The same things were measured in two ways. Each way mixes the same 12 hidden numbers, adds some noise and spreads widely along 7 directions of its own, which tell nothing about the thing.
In the rows, 128 means zero.
Some things both ways: the first way, then the second way.
[133 104 131 154  93 145 124 117 158 138 170  75 160 104 190 128 130 175
  96]
[129 124 127 112 142 103 124 106  89 146 164 114 146 121 117 126 161 179
 129 125 121 108 138 127 131]

[116  95 143 196 128 105 131 149 109  61 131 152 107 104 113 107  78 114
 126]
[194 147 133 104 115 164  80  98  94 137 114 108 116 172 156 102 117 202
 111 166 107 128 108  91 141]

[ 67  92  89  77 122 143 113 131 159 146 125 147  49 181 156  75 131 117
 129]
[156 124 127 109 107 156 146 159 107 117  87 127 121 102 133 152 160 132
 152 122 120 123 104 135 120]

[109  92 120 165 115 116 125 134 123 162 141 101  82  93 119  75 119 164
 138]
[123 132  96  84 126  95 107 180 100 152 195 115 142  38 114 191 163 151
 159 139 113 134  77 128 131]

[146 119 131  65 135 179  63  56 152 147 150  77 193 179 186 170 115 128
  86]
[175 174 155 144 132 145 143  78 163 129 103 144 129 195 163 107 113 127
  73 144  65 161 151  96  75]

[104  80  76  96 101 117 150 127 166 109 143 126 132 165 105 139 133 100
 128]
[203 119 127 120 114 137 140 147  78  99 148 121 105 117 136  87 111 143
 152 150 128 134 112 149 160]

[ 86 111 104  83 139 165  99 137  94 137  48 173  94 138  92 103  92  97
 147]
[131 153 148 157 128 125 180 134 163 126 118 156 130 142 139 145 135  91
 194 162 127 118 174 143  72]

[ 93  95 100  92 116 113 159 163 173 135 126 126 154 169 143 138 143  63
  97]
[136 156 139 141 150 138 133  99  88 128 113  99 108 140 136  96 141 122
  89 115  86 121 139 168 139]

[144 124 161 144 126  80 172 179 134 100 120 138 108 121  97 129 126 125
 109]
[111 118 131 120 120 122 165 119 130 111  80  80 146 102 168 105 119 109
  79  86 154 121  91 151 163]

[125 182  69 105 155  98  98  79 134 175  95  73 150  56 188 121 168  46
 144]
[110  85 135  92 122 115 139  45 137 138 112  80 129 140 104  89 117 141
 126 127 159 104 191 123 149]

[142 141 147 137 134 157 121 111  60 156  77  77  81 107  72 147  88 204
 111]
[131 156 130 149 124 129 113 130 113 149 144 147 131 157 137 124  85 100
  60 107  67 173  98 148 150]

[ 98  78  81  95 157 157 139 141 159 158 139  69  75 183 110 105 143 133
 119]
[ 94 125 138 133 168 110 146  88 144 107 144 111 184  79 142 142 150 136
 161 106 140 111 151 155 135]

[ 90 147 112 134 157 128 132 144 133 125 104 145  87 136 122 139 146  98
 126]
[109 194 129 132 108 188  83 122 172 117  89 161 129 126 139 188 140  97
 107  92  91 188  56 137 113]

[160 111 130 170  92 135 149 115 118 136 131  59 139 132 161 138 118 156
  79]
[143 155 123 102 126 119  93  87 152 132 171 130 143 110 150 164 137 150
 138 176  79 139 129 106  73]

[125 174 159 190 109 136 150 108 135 132 114 119 153 103 214 132 134 121
 108]
[ 95 105 137 110 111  91 109 143 122 125 113 156 136  83 110 165  97  97
 183 161 176 138 129 117 144]

[114 154 148 141 148 184  96 127 129 113 105 168 116 155 126 120  99 121
 151]
[168 101 138 152 128 145 109 132  87 133  85 139 114 194 124  86  94 159
 114 126 114 108 148 110 164]

[150 154 146 215 136 123 103 161 106 117  91 181 130  58 143 102 137  94
 140]
[118 141 167 182 133 108 142 186 165 119  65 144 104 127 137 149 111  82
 171 136 199 135 146 103 139]

[168 129 166 128 103 155 164 128 138 123 130 116 151 168 137 145 157 147
  92]
[130 139 121 129 115  88  89 137 116 131 151 145 100 131 108 123 101 103
  65 128  95 168 108 139 132]

[112 151 153  92 148  40 135  95 136 128 160 130 178 162 157 175  99 134
  73]
[106 166 139  91 101 119 147 115 137 137 124 154 155 140 161 135  86 106
 136 160 101 153  62 130  98]

[ 74  69 127 175 104 149 169 156 169  90 152 119 107 124 144 105 119 136
 128]
[160 171 117 131 148 186 150  56 159  94 119 111 177  95 165 151 197 168
 156 118 147 109 145 104 105]

[146 133 124 138 148 117 113 170 137 153 101 110 123  79 130 127 137 109
 120]
[166 202 124 182 151 122  76 149 136 118 126 113  50 181 126  82 129 132
  94 158  91 128 134 152 105]

[ 88  96 128 137 132 152  98 113 143 100 155 188 182 164 101 132 100  59
 147]
[136 111 155 108 133 129 176 171 114 136 102 146 168  97 168 162  95 114
 182 133 144 141  84  73 153]

[103  77  83 168 145 104 141 165 147 150 125 139  64 136 141  50 130 141
 143]
[121  98 105  83 124 118 119 173 106 130 144 129 192  31 140 193 166 178
 173 144 145 121  95 126 126]

[114 152 138 102 139 115 152 160 141 127 109 161 172 108 121 121 142 104
 128]
[119 147 143 142 116  84  94 138  56 153 126 146  94 197  96  74  88 144
 116 140 139 117 105 158 176]

[120 105 160 108 109 165 178 119 131 114 118  98 162 141 163 124 109 161
  92]
[107 212 151 182 129 125 113 138 144 133 118 173  93 170 131 135 117  82
 116 153 158 166 124 131 110]

[122 118  95 149 119 137 136 134 101 131 124 118 107 112  83 114 123 103
 113]
[152  97 122 124 169 168 155  84 138 104 136  90 124 123 155 103 148 140
 133 123 101  84 176  89 113]

[176 147 110 115 131 173  93 112 100 163  85 106 159 121 154 134 155 112
 100]
[157  82 119 129 151 129  63 157 104 107 156 134  98  74  98 158 168 160
 153 151 118 124 180 119 116]

[104 120  99 141 140 141 106  76 138 142 138 107 113 108 151 104 127 165
 157]
[100 175 117 145 131 126 144 130 188 149 176 160 139 125 106 171 152 101
 144 125 135 166 142 124  90]

[101 118 116  86 179 105  89 130 101 165 119 141 119 161  97 106 112  86
 106]
[135 182 125 138 161 160  92 114 132 142 146 116 109 121 143 165 168 123
  91 123  33 147 123 127  89]

[150 149 138 124 160 125  91 114  72 189  61  85  78  92 129 103 129 132
 128]
[ 97 187 140 147 116 110 115 149 189 155 101 136 110 122 126 181 118  63
 109 137 108 179 120 130  98]

Other things, the second way, with their names:
j_970: [164 123 132 117 125 129 109 155 112  90  98 124 110 111 127 107 125 158
 190 165 141 117 119 151 129]
j_104: [109 124 143 169 135  91 182 170  88 150  94 103 134 103 157 136 136  81
  85  95 151 104 133 152 166]
j_567: [157  76 134 122 109 102 148 138  83 148 137 108 112 155 125  86  87 133
 109 135 132 114 150 132 169]
j_832: [ 94  35 129  86 120  80 178 127  93 138 155 145 188  98 118 118  84 130
 161 125 179 108 132 107 168]
j_783: [133  64 126 113 116 134 161 186  83 100  87 105 132  68 149 114 128 122
 108  87 171 122  91 152 181]
j_120: [124 149 154 144 127 155 132 123 135 122 101 146 140  98 162 178 141 101
 140 133 159 155 131 106 129]
j_602: [125 132 119 133 112 125 191 117 178  98 102 103 169  69 160 145 118  74
 158 102 173 123 116 142 148]
j_663: [133 118 129 112 129  91 169 109  91 129 123 121 171 133 130  82 112 169
 167 158 189  91 140 138 153]
j_621: [ 74  88 126 142 159 110 156 147 114 135 127 100 118  92  88 128 161 105
 158  84 161  91 170 161 162]
j_425: [111 105 106  89 108 121 105 123 135 134 200 159 152  87 112 185 173 150
 131 133  95 143 123 138  71]
j_908: [ 57 137 170 142 139  49 153 124 136 184 138 160 179 192 138 115  46 115
 154 152 154 127 123 108 143]
j_275: [124 140 136 134  77 129 133 106 160 134 104 138 102 219 135  80  87 107
  63 121 104 140 111 165 103]
j_806: [144 140 145 125 125 147 122 141 141 128 123 153 120 130 144 171 153 129
 156 144  89 136 126 108  76]
j_626: [126 145 139 145 110 146 197 161 139 120  37 127 124 135 149 108  98  57
  74  82 140 162  89 148 155]
j_248: [150 128 130  90 107 124  59 137 112 117 153 131 122  58 121 190 162 146
  97 108  77 188  78 145 127]
j_438: [126 146 117 160 175 130 134 100 138 121 138  74  98 134 123  82 164 120
  51  86  82 120 173 172 122]
j_744: [111 112 110 116 149 102 137 136 134 157 125 116 129 120  96 123 146 146
 119 158 148 114 186 106 105]
j_481: [130  91 131 116 112  92 102 170  53 130 171 141 109 123 120 110  92 144
 169 143 158 104  86 132 186]
j_590: [149 118 134 133 117 124 107 201 120 106 114 131 114  54 146 184 144 110
 144 120 143 151  87 122 145]
j_543: [151  90 130 131 149 122 111  45 129 117 116  64 123 146 129  75 140 175
  98 128 120  79 219 138 138]
j_406: [161 208 117 168 138 128  91 152 150 123 155 143  86 166 126 113 153 150
 113 158 118 147 120 134  85]
j_45: [130 177 114 135 128 171 131 101 161 123 118 118 120 141 138 130 152 118
 105 121 106 140 124 139 101]
j_362: [193 111 136 122 124 175 101 182  74 102  95 121  85 103 144 135 143 152
 166 138 135 121  97  94 166]
j_925: [124 110 151 153 101 138 179 185 107 138  80 129 134  98 121 152 116  82
 148  75 209 157 113 143 217]
j_838: [135 124 133 118 115 191 167 165 131 129  87 135 123  96 142 177 171 107
 135  97 128 154 109 117 121]
j_40: [ 84 141 135 155 174  89 132 111 107 151 112  76 123 114 105 100 130 110
 122 113 131 103 176 178 174]
j_148: [112 136 140 126 110  71 109 125 113 122 178 165 132 134 117 121 103 134
 183 174 161 119 120 153 116]
j_878: [130 150 129 103 107 141 144  84 137 148 125 141 157 161 156 128 111 141
 100 144 132 138 107  82 109]
j_133: [150 151 152 153 118 173 165 136 151  94  84 129 125 120 172 144 132  85
 151  89 142 137  93 124 147]
j_82: [136  95 157 144 115 143 125 200  78 142 106 150 119 124 128 143 109 121
 133 110 144 162 111 149 183]
j_607: [124 140 163 177 137 158 181 159 121 115  52 149 131 140 145 128 146 106
 122  81 202 138 129 117 161]
j_760: [127 139 117  79 103  91 159 102 135 135 169 159 164 133 126 120  98 125
 152 173 110 140 102 129  86]
j_900: [195 158 103 139 136 176  73 135 118  54 142 146  78 112 148 115 150 145
 149 153 122 117  87 106 109]
j_614: [115 126 107 157 146 150 119 165 134 146 155 109  87 101 102 148 165  98
  63  84 134 157 153 132 148]
j_799: [156 171 102 123 130 175  73 142 135 112 153 132  56 106  94 152 163 115
 147 144 108 155 116 117 114]
j_953: [ 69 143 131 121 143  95 125 152 135 149 131 126 124 132 120 124 106  92
  81 106  85 154  87 155 124]
j_109: [169 162 156 154 113 150 106 173 101  97  97 168 116 134 161 142 112 137
 202 153 174 131  66 105 157]
j_659: [131 120 119 130 157 132 111 155 146  89 156 132 148  56 155 161 156 147
 178 155 154 123 131 117 106]
j_588: [116 108 108  99 127 138 164 123 158 108 138 121 165  46 129 163 142 100
 172 132 144 137 141 135 116]
j_153: [165  90 126 122 139 166 165 160  53 125  95 115 130 103 139 116 163 155
 130 119 127 104 143 139 152]
j_158: [190 172 105 170 156 172 111 131  79 121  99 119  84 164  98  82 177 171
 105 128 129 109 164 131 145]
j_553: [127 144 134 144 125 108  87 142  85 158 137 138  96 208 121  80  74 144
  93 137  98 119  90 123 161]
j_296: [133 116 115  95  79 126 107 154 140 109 127 142 113 121 123 128  98 124
 153 137 148 137  59 128 139]
j_269: [151 112 116 133 158  98 124 108 101 115 149 100  95 133 112  80 145 153
 147 169 111  66 191 142 105]
j_271: [151 186 128 148 114 174 126 111 127 129  65 123 109 158 160 127 120  97
  77 118 101 142  98 122 134]
j_850: [141 164 137 178 121 125  85 188 115 128 105 152  67 175 127 110 115 116
  94 139 135 145 107 140 134]
j_308: [ 57 152 144 131  97 114 135 156 176 146  85 159 125 138 124 153  78  41
  91 101 137 191  73 150 130]
j_555: [ 91 101 157  97 102  81 129 129 130 143 163 139 170 146 159 132  93 160
 170 148 135 114  88 141 117]
j_714: [169 141  92  85 130 151 134 108 122  91 144 133 139  67 139 157 176 144
 158 148 113 109  97  88  85]
j_929: [108 139 127 152 167 181 159  74 170 103  50 130 161 156 174 119 139 112
  77  84 110  99 135  76 102]
j_568: [135 136 122 163 153 166 167  84 165 103  92  89 125 144 140  83 135 107
  95  86 150 113 171 133 151]
j_278: [173 198 133 183 153 168 174  86 172 107  85 151 145 186 180 115 148 133
 146 154 127  94 163  74  67]
j_920: [ 44  99 127  92 141  98 140 127 186 122 121 129 165  72 120 171 135 105
 174 131 152 118 128 121  89]
j_374: [135  41 130  94 125  99 169 158 105 109 141 132 149 122 128  91  99 160
 203 154 171  77 133 109 138]
j_910: [158  79 119  96 134 160 126 110  74 144 123 119 158 139 126 113 155 206
 106 132  92 109 160 124 126]
j_591: [157 110 134 136 128 144 156 176  86 126  96 115  98  97 117 127 137  99
 122 105 136 144 134 140 173]
j_538: [ 91  91 141  64  95 125 170 126 152 125 122 155 163 102 128 160  97  94
 192 128 139 145  86 111 118]
j_800: [175 126 101  94  98 144 111 112 114 119 110 144 114 120 104 136 135 134
  97 137 106 146 119 100 118]
j_482: [104  83 137 123 129 110 172 113 118 141 103 128 146 123  98 125 150 128
 111  97 181 120 184 120 143]
j_62: [ 89 102 131 126 132  84 127 141  85 124 167 112  99 108 105 101 106  91
 133  99 139 111 110 182 181]
j_33: [ 94 132 132 139 122 126 127 118 141 161  99 107 150 137 128 143 126 120
  63  69 130 150 116 135 167]
j_23: [104 100 140 117 136 136 129 100 121 134  77 142 153 163 121 105 100 139
  97 108 117 132 135 118 143]
j_166: [119 163 122 102 119 156 139 102 175 119 122  85 132  87 163 169 171 115
 122  99 110 131  86 128 104]
j_818: [153 146 147 169 182 140 110 118 122 104  70 119 129 157 145  75  97 148
 112 136 123 129 159 117 153]
j_116: [113  93  88 108 124 109 131 116 148 145 173 129 134 128  92 126 147 152
 151 164 131  85 184 122  82]
j_976: [133  95 120 162 163 163 116 172 107 113  94  87  89 114 145 101 137 116
  64 101  97 114 149 151 150]
j_450: [183 178 119 103 139 118  88 102 111 105 150 140 138 131 152 119 127 182
 172 203  68 112 102 115  76]
j_582: [ 85 150 165 160 127 112 173 143 140 156  64 123 123 171 141 114 110  95
 141 122 196 113 138 125 148]
j_486: [156  98 101 101 171 133 123  99 107 117 162 114 189  87 141 138 183 217
 115 121 106  96 144  85 109]
j_84: [149 164 109 113  96 150  90 118 144 141 159 141  85 166 101 129 150 143
  84 135  99 163 116 133  93]
j_53: [100 118 151 168 134 118 172 157 125 146  90 150 145 122 125 151 105  67
 101  71 169 157 131 111 186]
j_955: [152 111 136 103 112 164 120 106 116  91 117 127 131 122 152 113  97 128
 158 123 120 128  88 133 156]
j_432: [116 174 118 160 132 149 111 135 181 127 165 133  90 128 113 147 128  66
  99 107  94 180 132 159 117]
j_682: [172 173 131 165 123 153 107 170 104 124 132 132  99  98 135 159 152 114
 104 109 156 176 104 127 170]
j_888: [103 171 120 176 152 172 134 135 197 129 138 158 115 143 109 168 205 109
  93  95 111 161 174 137  56]
j_887: [127 136 133 164 148 171 119 101 137 110  80 101 107 169 134  71 115 122
  72  90 134 132 148 152 166]
j_637: [137 180 120 152 147 140 101 106 172 103 134 130 102 126 131 145 169 114
 127 131  76 128 144 138  67]
j_98: [138 141 116 159 137 186  92 159 147 113  96 107  93 101 121 155 161 113
  94  78 128 159 121 140 158]
j_455: [211 170 115 144 150 183  84 123 105  80 135 152  86 144 150 112 152 161
 129 161  90 127 111  83 101]
j_938: [120 130  96  89 177 148  75  89 152 118 192  76 121  44 117 174 201 157
 116 121  63 129 149 117  92]
j_426: [111 136 147 125 110 155 151 120 138 140  81 154 186 158 175 146 138 163
  80 106 148 145  92 109 113]
j_612: [108 102 106 117 140 112 139 132 126 153 142 125 136 136  82 100 109 136
 114 127 146 134 164 131 151]
j_665: [154 160 142 167 153 167 137 108 151 112  69 132 106 208 141  63 107 134
  77 123 132 139 149  99 125]
j_755: [ 86 127 145 119 129  55  89 154 124 137 181 183 114 122  75 154 125 134
 221 189 158 127 146 134  91]
j_945: [138 138 140 106 104 125 127 145 102 160 107 155  77 191  94 104  81  92
 105 139  76 161 104 116 128]
j_241: [109 173 141 168 154 155  87 149 155 138 149 131 103 131 130 159 170 121
  80 100  86 176 137 168 106]
j_789: [114  60 147 103 109 129 180 163 113 155  71 106 167  75 138 168 121 111
 127  94 166 142 139 118 179]
j_146: [ 86 157 131 135 122 113 127 142 150 137 141 126 127  94 130 178 141  78
 136  96 108 141  92 162 129]
j_695: [131 162 107 113 141 155 140  77 172 119 138 135 145  94 109 169 166 108
 143 124 108 150 153 106  91]
j_239: [109  96 134 116 124 148 167 142 152 116  77  91 157  93 161 144 157 140
 131  89 165 109 114 129 138]
j_294: [146 174 123 172 119  99 136 202 141 130 149 133  56 159 129 108 112  90
 168 179 164 109 121 132 110]
j_80: [123 107 102 118 148  89 133 139 162 116 192 140 105 117  94 122 153 140
 200 190 132  81 185 109  48]
j_702: [108 169 117 156 140 136 140 137 189 136 111 121 114 145 140 126 109  69
  73 116  86 158 126 136 101]
j_681: [102 130 142 120 149 114 142 103 142 126 117 118 143 118 116 116 121 126
 184 152 148 121 166 142 123]
j_283: [174 153 112 123 143 203 105 121 176  82 122 125 116 104 173 146 144 121
  96 123  63 161  99  96  85]
j_634: [149  61 119 133 129 163 164 136  94 101 100 135 123 120 118 113 144 129
 160 105 141  81 162 126 148]
j_131: [184 110 124 125 124 140 121 104 119  98 143 146 128 155 147  86  74 137
 139 155 101 124 127 109 135]
j_312: [153 197 131 161 136 217 164 105 203 101  57  93  89 157 188 125 159  84
 115 122 105 119 131 114  78]
j_27: [193 156 123 100 110 165  98 132 111 141 123 133 144 125 155 154 126 179
 122 164  97 166  97  92 125]
j_630: [179  95 104 108 136 168  97 125 116  97 144 127 111 125 126 125 173 199
 173 155 113  80 148  94  95]
j_749: [152  89  88  78 102 149 126 146  91 124 144 118 148  90 136 141 150 170
 137 129 121 101  86 120 133]
j_985: [126 185 130 129 123 191 119 107 158 115 132 123 124 112 170 171 163 109
 130 113 104 150  84 128 106]
j_653: [ 84  95 119  74 103 123 134 136 105 165 174 126 177  84 120 183 137 145
 166 111 131 131  85 136 159]
j_267: [144 173 113 138 151 163 130 165 158 111 125 137 107  63 135 179 168  85
 130 136 110 171 124 112  94]
j_759: [186 141 129 132 129 131 106 125 103 123 106 120 125 151 133 109 128 180
 132 143 121 116 128 104 142]
j_751: [146 142  99 152 150 162 100 162 112 137 167 118  77 109  94 143 167 107
  78  84  70 156 132 150 145]
j_492: [112  83 136  86 136  77 152 153  83 160 118 132 157 124 111 113 102 169
 174 170 167 101 138  97 144]
j_181: [185  97 119 103 112 155  95 125  56 103 135 115 121 106 129 106 149 201
 125 119 183 116  96 104 192]

Some of these things the first way, each followed by its name:
[ 85 155 151 164 147 178 151 184 169 114 119 214 186 113 127 118 149  25
 139]  j_929
[148 141 119  68 145  53 143 137 127 138 118 122 140 163  99 147 125  78
 106]  j_312
[137 154  52  63 172 130 129 119 183 174 109  62 156 130 150 144 180  61
 145]  j_887
[186 117 219 159  92 216 156 127 110  74 123  98 206 158  82 196  66 190
 112]  j_908
[123 126 116  99 143  89 152 129 137 128 119 118 115 145 120 132 135 116
 118]  j_45
[140 100  68 182  78  76 186 134 142 121 144 108  65 110 168  88 175 167
 112]  j_84
[173  72 114 104 125 136 155 154 147  73 128 130 153 235  94 166 124 129
  96]  j_241
[ 69 120 158  94 152 122 125  97 107  88 133 165  94 154  99 122 107 105
 123]  j_799
[185 126 125  51 146 152  79 128  71 152  69 111 145 125  78 162 158 105
  84]  j_248
[160  91 147 156 133 101 159 144 122 131 114 150 112 144 139  79 159 136
 127]  j_744
[141 134 136 133 143 116 132 123 146 147 129  99 104 169 122 141 131 133
 129]  j_702
[130  90 123 103 100 148 121 110 129 120 153 119  99 224 153 121 117 167
  75]  j_806
[153 102  86 136 101  58 177 117 170 115 209 127  96 226 141 111 157 187
  92]  j_374
[121 105 102  92 115 152 206 176 120 136 110 126 103 128  66 100 169 120
  95]  j_900
[112 137 150 130 123 139 119  84 119 144 126 108 133 116 146 154 147 128
 114]  j_695
[ 95 155  97 142 122 130 102  83 134 141 132  94 145  88 151 134  91 139
 152]  j_653
[151 117 116 109 129 165 148 131 120 148 109 148 131 174  79  98 174 112
 154]  j_53
[139 104 154  76 132 153 142 135 100 104 107 184 121 170  63 103 121 127
 125]  j_80
[100 120 167 188 147  70 151 166 124  98 148 224 132 135 119  85 109 129
 122]  j_278
[146 129  95 146 127 117  84 104 122 158 105 122 110 123 165 100 137 106
 145]  j_789
[106 125 122 122 134 114 137 126 128 141 156 134 150 118 141 116 140 128
  83]  j_455
[127 147 124 123 136  94 131 135 148 134 121 133 165 105 168 103 131  97
 137]  j_582
[127 118  55 148  99 117 163 113 152 187 110  51  97 108 164 127 175 119
 128]  j_588
[106 119 115 186 125 131  97 115 100  94 115 153  75 125 146 118  75 171
 125]  j_82
[ 57 129  99  65 153 207  53  92 194 200 130  60 195  91 210 146 108  70
 121]  j_450
[119 120 111 133 100  84 173 124 144 105 156  95 146 152 138 157 109 131
  86]  j_985
[103 128  77 140 161 137 107 128 180 136 131 136 167  85 171 122 168  52
 147]  j_665
[146 165 161 100 173 182  68 140  90 104  41 142 160  81  93 147  87  51
 150]  j_543
[149 106 148 168 132  88 135 157 148 101 161 158 112 170 126 112 148 138
 120]  j_759
[178 170 149 100 139  98 143 107 117 144 106 139 159 148 131 122 132 160
 134]  j_116
[117 153 209 142 173 143 111 147  72  75  77 208 122 111  71 150  90 100
 114]  j_920
[115 107 139 196 118 132 126 128 121 108 153  95 116 104 139 146 117 113
  92]  j_938
[124 129 132 110 125 109 137  99 154 105 172 114 180 101 165 109 132 147
 115]  j_181
[135  90 150 131 181 166 111 147  91 146  94  76  56 140  84 129 122 164
 104]  j_818
[156 139 123 109 144 101  91 108 116 136 114 131 171 135 161 156 114 148
  97]  j_910
[132 105 142 173  79  92 178 148 206  72 191 153 136 183 191 143 130 147
  87]  j_783
[136 128 116 118 136 123 140 147 144 156 126 102 135 137 118 151 153 112
  99]  j_953
[ 71  78  86  82 126 133 155 110 144 149 125 126  78 154 116  88 137 128
 131]  j_760
[152 129  80 110 154  84 130 115 125 155 140 104 126 157  98 149 161  97
  91]  j_283
[107 119 189 129 170 119 127 163 112 120  97 126  84 152  87 129  98 121
 128]  j_40
[138 120 151 125 119 118 120 137 144 106 126 102 111 149 151 184 122 156
  83]  j_970
[131 161 111 132 121 143  94  93 127 162 126  97 142  93 133 153 132 138
 130]  j_751
[ 75  73 204 149 128 107 167 135 171  42 177 172 115 190 141 117  68 187
 120]  j_663
[131 157 148 111 134 144  82 100 109 116  90 148 143  95 103 145 101 129
 174]  j_925
[123 122 136 131 118 122 142 152 114 152 109 117  94 111 137 103 126 141
  94]  j_269
[155 112 145  34 178 189 110 126  98 131  77 117 188 143  57 147  98 108
 119]  j_659
[126  69 136 117 100 186 137 114 205 104 178  67 148 168 195 134 107 184
 112]  j_406
[109 139 146 230  91 117 163 157 159 107 122 123  87  82 131 137 119 130
 156]  j_602
[142 111  92 155 121  89 138 161 178 109 147 133 117 145 156 114 146 108
 127]  j_239
[134 137 125 137 134 106 127 145 123  96 137 186 139 145 116 121 131 120
 111]  j_630
[161 150 119 137 100 165 108 119 139  95 121  96 213  98 145 191  74 141
 105]  j_555
[113 117  98 130 123 127 116 102 126 128 130 131  78 151 131  75 101 136
 151]  j_567
[112 106 146 113 168 109  97 118 108 135 126 166 127 132 127  88 116 125
 130]  j_492
[ 90  98 133 147 125 152 150 129 129  91 116 159 151 153 152  99  99  84
 118]  j_120
